There are 10 hidden switches. A switch that is on adds its own fixed numbers to the row, and there is some noise. The rows also spread widely along 12 directions, which tell nothing about the answers.
In the rows, zero is written as 128.
Some rows, each with its switches (1 for on, 0 for off) after it:
[168 101 156 160 132 100 104  86 120 115 135  94 135 109 184 124 121  80
 118 136 103 149 116 160 152 124 175 134 135 115 215  91 193 160] : 1 0 1 0 0 1 1 0 0 1
[119 153 132 154 120  96  94 136 169 110 113  89 146 114 167  71 147 113
 142  94 113 134  50 140 150 102 126 148 126 115 154  74 177 149] : 1 1 1 1 1 0 0 0 1 0
[187  69 118 131 159  78 148 119 121 125 171 115  94  94 124  87 165 124
 114 171  68 161 180 147 101  89 185 158 166 159 185 143 185 135] : 0 1 0 0 1 0 0 0 0 0
[165 125 139 139 150 111 107 137 149 117 119 109 164 117 139 116 129 104
  70 170 119 121 131 143 127  83 162 126 110 130 110 104 145 143] : 0 0 0 0 1 1 0 0 1 0
[153 160  72 140 137 101  80 108 148 147 115 141 158 140 112 121 147 109
  84 152 167 152 162 163 126  97 124 116 113 131 159 121 159 132] : 1 0 0 0 1 0 0 1 1 0
[159 133  81 174 171  37  85 174 150 155 133 159 152  96 156  47 144 156
  79  81 119 136 187 160 105 152 126 149 154 133 115 121 167 131] : 0 1 1 0 1 0 1 0 0 0
[152 173 151 174 159 152 102 140 146  92 113 122 120  84 111  91 111 102
  73 122  85 105  89 121  99 159 163 149 123 151  87 101 135 167] : 0 1 1 0 0 1 1 1 0 0
[100 127 120 136 113  95  70 147  92 117 116 130 140 138 175  87  95 128
  74 135 123 121 174 144 136 129 119 168 168 118 126 104 138 143] : 0 1 1 0 1 0 0 0 0 0
[120 135 144 187 142 132 111 191 121 152 119 110 188 177 143 152 131 101
 104 114 109  85  77 133 128 175 166 141  80 148  74  89 165 159] : 0 1 1 1 1 1 1 1 0 0
[155  95 102 154 180  65 116 164 127 114 120 123 112  90 148  26 145 133
  56 158  94 144 193 143 112  92 161 165 162 146 133 126 164 143] : 0 1 0 0 1 0 1 1 0 0
[154 154 147 112 148 134 129 163 173  92  95 141 119  53 122  56 183 168
 102 134 100 143 112 128 107 121 160 149 115 111 105 116 112 137] : 1 1 0 0 0 0 0 0 0 0
[134 110  94 131 147 102 104 196 146 118 108  96 133 146 122  93 136 121
  57 157 101 126 127 146 125  62 149 185 125 171 101 110 139 133] : 0 1 0 1 1 0 0 0 1 1
[119 101 141 124 127 124 132 241 137 125  68 144 111 101 155  48 186 199
 109 136  69 149 117 132 136 152 202 235 121 149 129 109 119 127] : 1 0 1 0 0 0 0 1 0 0
[ 48 225  95 134  55 194 109 113 105 153  99 126  87 195  69 134 152 123
 162 123 133 145  93 119 107 160 118 133 134 133 203  94 162 157] : 0 0 0 0 1 1 1 1 1 0
[ 88 166 112 130 104 125  99 157 113 155  75 156 153 132 146  79 169 171
 100 120 142 136 158 136 135 162 134 157 133  98 140 109 131 137] : 0 1 1 0 1 1 0 1 1 0
[114 139 151 168 128 101  85 141 141 126  78  84 153  71 234  81 154 176
 113  74  76 130  91 130 169 146 146 208 152  90 148 109 141 119] : 0 1 1 0 0 0 1 1 0 1
[145  74 138 177 177  50 151 183 114 116 187  67 169 167 167 114 153  65
 116 151  83  82  90 133 129  83 188 120 115 174  94 103 208 178] : 1 1 0 1 1 0 0 1 0 0
[143 155 111 112 108 169 112 124 146 128  87 129  88 113  85 120 155 168
  88 168  90 160 134 131 122  93 162 181 134 151 168 126 116 123] : 1 0 0 0 1 1 0 1 0 0
[156 106 113 201 185  88 136 116 111 155 122 100 127 113 110 108 159  95
  50 157 103  84 172 152 118 139 222 170 153 183 163 149 188 160] : 0 0 0 1 1 1 1 1 1 1
[141  83 141 139 141  92 128 139  83 112 157 116 136 137 155 115 133 102
  95 168  89 117 154 137 128 109 177 150 151 146 132 116 163 168] : 1 1 1 0 1 0 0 1 0 0
[142 183  67 144 135 104 114 136 162 140 149 131 119 130  92  92 182 121
 135 111 127 156 130 139  97 115 115 116 125 146 151 130 170 129] : 0 1 0 0 0 0 0 1 0 0
[168 166 116 158 155 140  63 124 181 112  81 121 130  58 138  95 126 147
  62 116 101 151 117 146 125 136 142 178 114 124 140 121 121 110] : 0 0 0 0 0 0 1 1 0 1
[178 132 122 173 164  78 108 178 167 148 175 147 128 105 121 107 141 160
 110  78  55 129 110 142  78 179 167 137 115 152 120 101 170 140] : 0 0 0 1 1 1 1 0 0 1
[157  94 109 165 160  83 130 179 113 168 148 116 135 158 134 127 148 125
  94 128  80 124 148 151 109 142 189 159 131 177 135 121 182 145] : 0 1 0 0 1 1 1 0 0 1
[125 206 113 139 120 160 124 108 162 127 103 123 104 107  59 101 165 112
 114 126 121 123  95 127 103 116 144 134 137 149 138 115 142 156] : 0 1 1 0 1 1 0 0 1 0
[157 147 118 130 109 151  85  67 116 115 113 135 102  92 121 114 121 119
  93 159 114 168 168 144 125 132 137 158 153 118 201 129 142 133] : 0 1 1 0 0 1 0 1 0 0
[114 141 112 145 149 110 124 146 120 102 100 100 123 109 134  62 161 107
  66 170 130 109 165 130 132  86 155 153 155 141 117 139 141 147] : 0 1 0 0 0 0 0 1 0 0
[162 140 103 113 135 141 122 169 162 119  97 131 115 118 100  89 161 153
  94 158  89 176 114 133 107  78 146 150 103 141 127  94 135 143] : 1 1 0 0 1 1 1 1 1 0

New rows. What belongs after each?
[128 138  79 165 145  72  83 174 138 129 139 115 125 166 145  73 119 102
 108 114 110 153 114 149 117 110 120 137 132 160 146  83 195 154] : 1 1 0 0 1 0 1 1 0 0
[176 139 109 107 130 168 101 138 165 114  78 144 116 108  91 105 138 145
  73 183 110 189 132 146 114  84 151 152  91 130 154  98 125 132] : 1 0 0 0 1 1 1 1 1 0
[132 167 135 138 118 130 125  67 120 121 141 117 111  85 129 129 175 142
 133 106 109 126 131 135 111 155 145 125 152  96 184 134 155 152] : 1 1 0 1 0 0 1 0 0 1
[ 77 204  99 160 120 106 132 117  80 172 130 180 164 151  89 121 198 144
  96 106 184  60 203 133 107 201 141  83 147 107 109 147 144 177] : 1 1 1 1 1 1 0 1 0 0
[135 120 105 163 130 136 111 138 111 147  76 117 113 129 130  94 146 118
  89 152 117 153 161 152 139 147 173 195 141 152 188 126 168 138] : 0 1 1 0 0 1 1 1 0 0
[148  83 105 137 173 113 174 200 161 150  70 114 148 116 100  67 223 107
  84 180 150 141 163 159 141  69 208 152  94 147 134 136 164 132] : 0 0 1 0 1 0 1 0 0 1
[123 169 113 133 121 134 111 127 121 141  98 160 148 109 122 111 180 149
 107 125 151 130 160 143 124 168 143 139 121 107 135 136 129 139] : 1 1 1 0 0 0 0 1 0 0
[153 122 124 140 147 103  92 133 140 104 130 136 124 108 135  75 120  94
 100 128 118 161 126 157 119 124 142 124 126 121 163  83 173 161] : 1 1 1 0 1 0 1 0 0 1
[112 165 122 135 123 102 110 177 111 125 130 153 112 119 136  94 150 185
  82 107  73 107 139 122 101 165 169 168 154 144 113 113 115 160] : 1 0 0 0 0 1 0 1 1 1
[156 155  91 173 158 127  69 134 160 130 111 149  99 117  63  99 109  89
  71 115 125 132 115 169 105 172 160 174 127 189 162 111 166 147] : 1 1 1 1 1 0 0 0 0 1
[102 159 130 101  98 138  80 155 127  81 126 177  72  99 113  47 116 156
 113 123  85 175 120 128  99 152 131 148 147 108 170  73 124 157] : 1 0 1 0 1 0 0 1 0 1
[ 88 145 120 156 118 131  60 155  95 133  70 145 125 151 140  96  89 119
  66 131 138 112 145 156 142 185 149 203 154 154 146 100 140 149] : 1 1 1 0 1 0 0 0 0 0
[153 125 114 125 116 108 126 138 145 139 113 117 157 111 157 105 185 141
 116 149 122 161 153 141 147  81 146 134 116 101 157 124 148 120] : 0 0 1 0 0 1 0 1 0 0
[148 152  96 127 145 117 114 106 122 116 135 140 125 111  88 120 157 110
  63 155 151 114 188 154 105 117 144 117 136 133 133 147 135 152] : 1 1 0 1 0 0 0 0 0 1
[151 149 124 126 131 164 143 139 170 106  90  90  98  95  94 109 188 132
 118 163  88 144  83 127 128  71 180 180 114 163 151 133 133 127] : 1 0 0 0 0 0 0 1 0 0
[133 122 151 144 164  82 107 194 137  88 114 134 157  96 172  44 124 126
  67 125 107 109 128 133 121 114 147 132 129 114  60  81 137 173] : 1 1 1 0 1 0 1 0 0 0
[128 142 103 141  83 140 128  92 115 177  91  81 119 135 153 157 181 155
 147 119 101 155 139 145 155 114 147 197 165 129 215 146 163 114] : 0 1 1 0 0 1 1 0 0 0
[143 152  87 200 160  75  64 169 163 183  48 105 172 115 177  95 133 171
  29  99 127 102 161 159 159 132 151 215 149 159 113 135 142 101] : 0 0 0 0 1 1 1 0 0 0
[130 131 134 186 168 108  82 174 135 139 109 137 161 134 135  92 118 100
  86 118 136 100 113 155 117 205 171 158 101 152 118 101 174 140] : 0 1 0 1 1 0 0 0 0 0
[ 97 181  94 112  66 137 119 109 104 132 138 117  73 148 120 129 160 168
 142 115  79 163 132 121 114 109 120 144 170 123 204 113 143 149] : 1 0 0 0 0 1 1 1 0 1
[126 129 146 131 128  94 135 154 119 113 163 107 142 114 171 101 162 167
 115 113  55 121 114 111 108 107 142 122 135  94 104  96 145 161] : 0 1 0 1 1 1 1 1 1 1
[192 192 119 138 138 128  54 138 194 115 111 171 113  61 115 102 109 188
  80  89  73 158  98 143  87 170 134 174 117 142 124  97 106 121] : 1 0 0 0 0 1 0 0 1 0
[102 136 146 177 171  89 152 199 128 134  88 126 142  84 146  34 195 156
  86 116  97  76 134 121 117 159 205 178 147 141  88 124 145 162] : 0 0 1 0 1 0 1 1 1 0
[118 154 120 146 117 127  84  98 133 146  72  99 177 135 166 139 154 123
  98 150 159 127 121 152 170 104 143 154 116 107 167 119 149 125] : 1 0 0 0 1 0 0 1 1 0
[152 154 140 132 124 166  76 130 154 122  93 160 127 100 107 118 120 133
 109 123 117 156  96 151 117 179 150 164 103 129 146  95 133 131] : 1 1 1 0 1 0 0 0 0 0
[143 146  78 178 122 105 102 116 114 165 150 134  81 143  86 120 124 129
 111 104  82 135 157 151  92 168 149 181 178 187 191 131 185 144] : 0 1 1 1 1 1 1 0 0 0
[173 116 117 131 134 124 116 103 128 127 154  82 139 147 126 170 121  89
  96 161  82 145 119 143 116  62 146 124 123 145 143 107 165 151] : 0 1 0 0 1 1 1 0 1 1
[151 163 133 167 124 110  97 121 139 154 151 143 171 143 147 150 139 119
 151  89 108 141  79 143 113 178 142 101  93 111 152  77 181 162] : 1 0 1 0 1 1 1 1 1 0
[123 156  94 141  88 140 112 129 108 189 126 128 114 187 114 176 153 160
 154 106  94 155 120 145 116 167 141 162 135 154 190 114 171 133] : 1 1 0 0 1 1 1 0 0 0
[131 135  94 167 154  58 110 139 137 132 139 110 119  97 156  51 161 132
 102  97  93 135 152 140 124 106 138 148 176 133 157 122 176 145] : 0 1 1 0 1 0 1 1 0 1
[168 120 117 154 138 106 114 176 187 145 114  62 156 145 150 134 150 117
 114 136  80 141  63 141 150  49 159 169  99 169 124 103 168 113] : 0 0 0 0 1 1 0 0 0 0
[141 125 139 151 142  83  97 116 126  97 142 124 132  98 163  47 122  94
  99 142 112 147 143 137 129 112 140 113 148 104 165  87 180 160] : 0 1 1 0 1 1 0 1 0 0
[ 89 201 133  92  72 199  72 107 116 111  32 175 114  89 128  89 144 190
  80 143 153 162 162 130 143 166 113 169 135  64 162 110  77 129] : 1 1 1 0 0 1 0 1 0 0
[ 90  71 115 120 130  99 105 235 110 113  70  99 146 162 194  50 133 133
  61 184 118 157 157 142 164  61 157 185 117 121 130  85 145 133] : 0 0 0 0 1 0 1 1 0 1
[165 165 112 184 143 110  72 129 162 169 126 117 142 117 144 144 129 161
 114  78  68 132  88 140 120 174 148 183 129 163 145 120 162 109] : 0 1 0 0 1 1 0 1 0 0
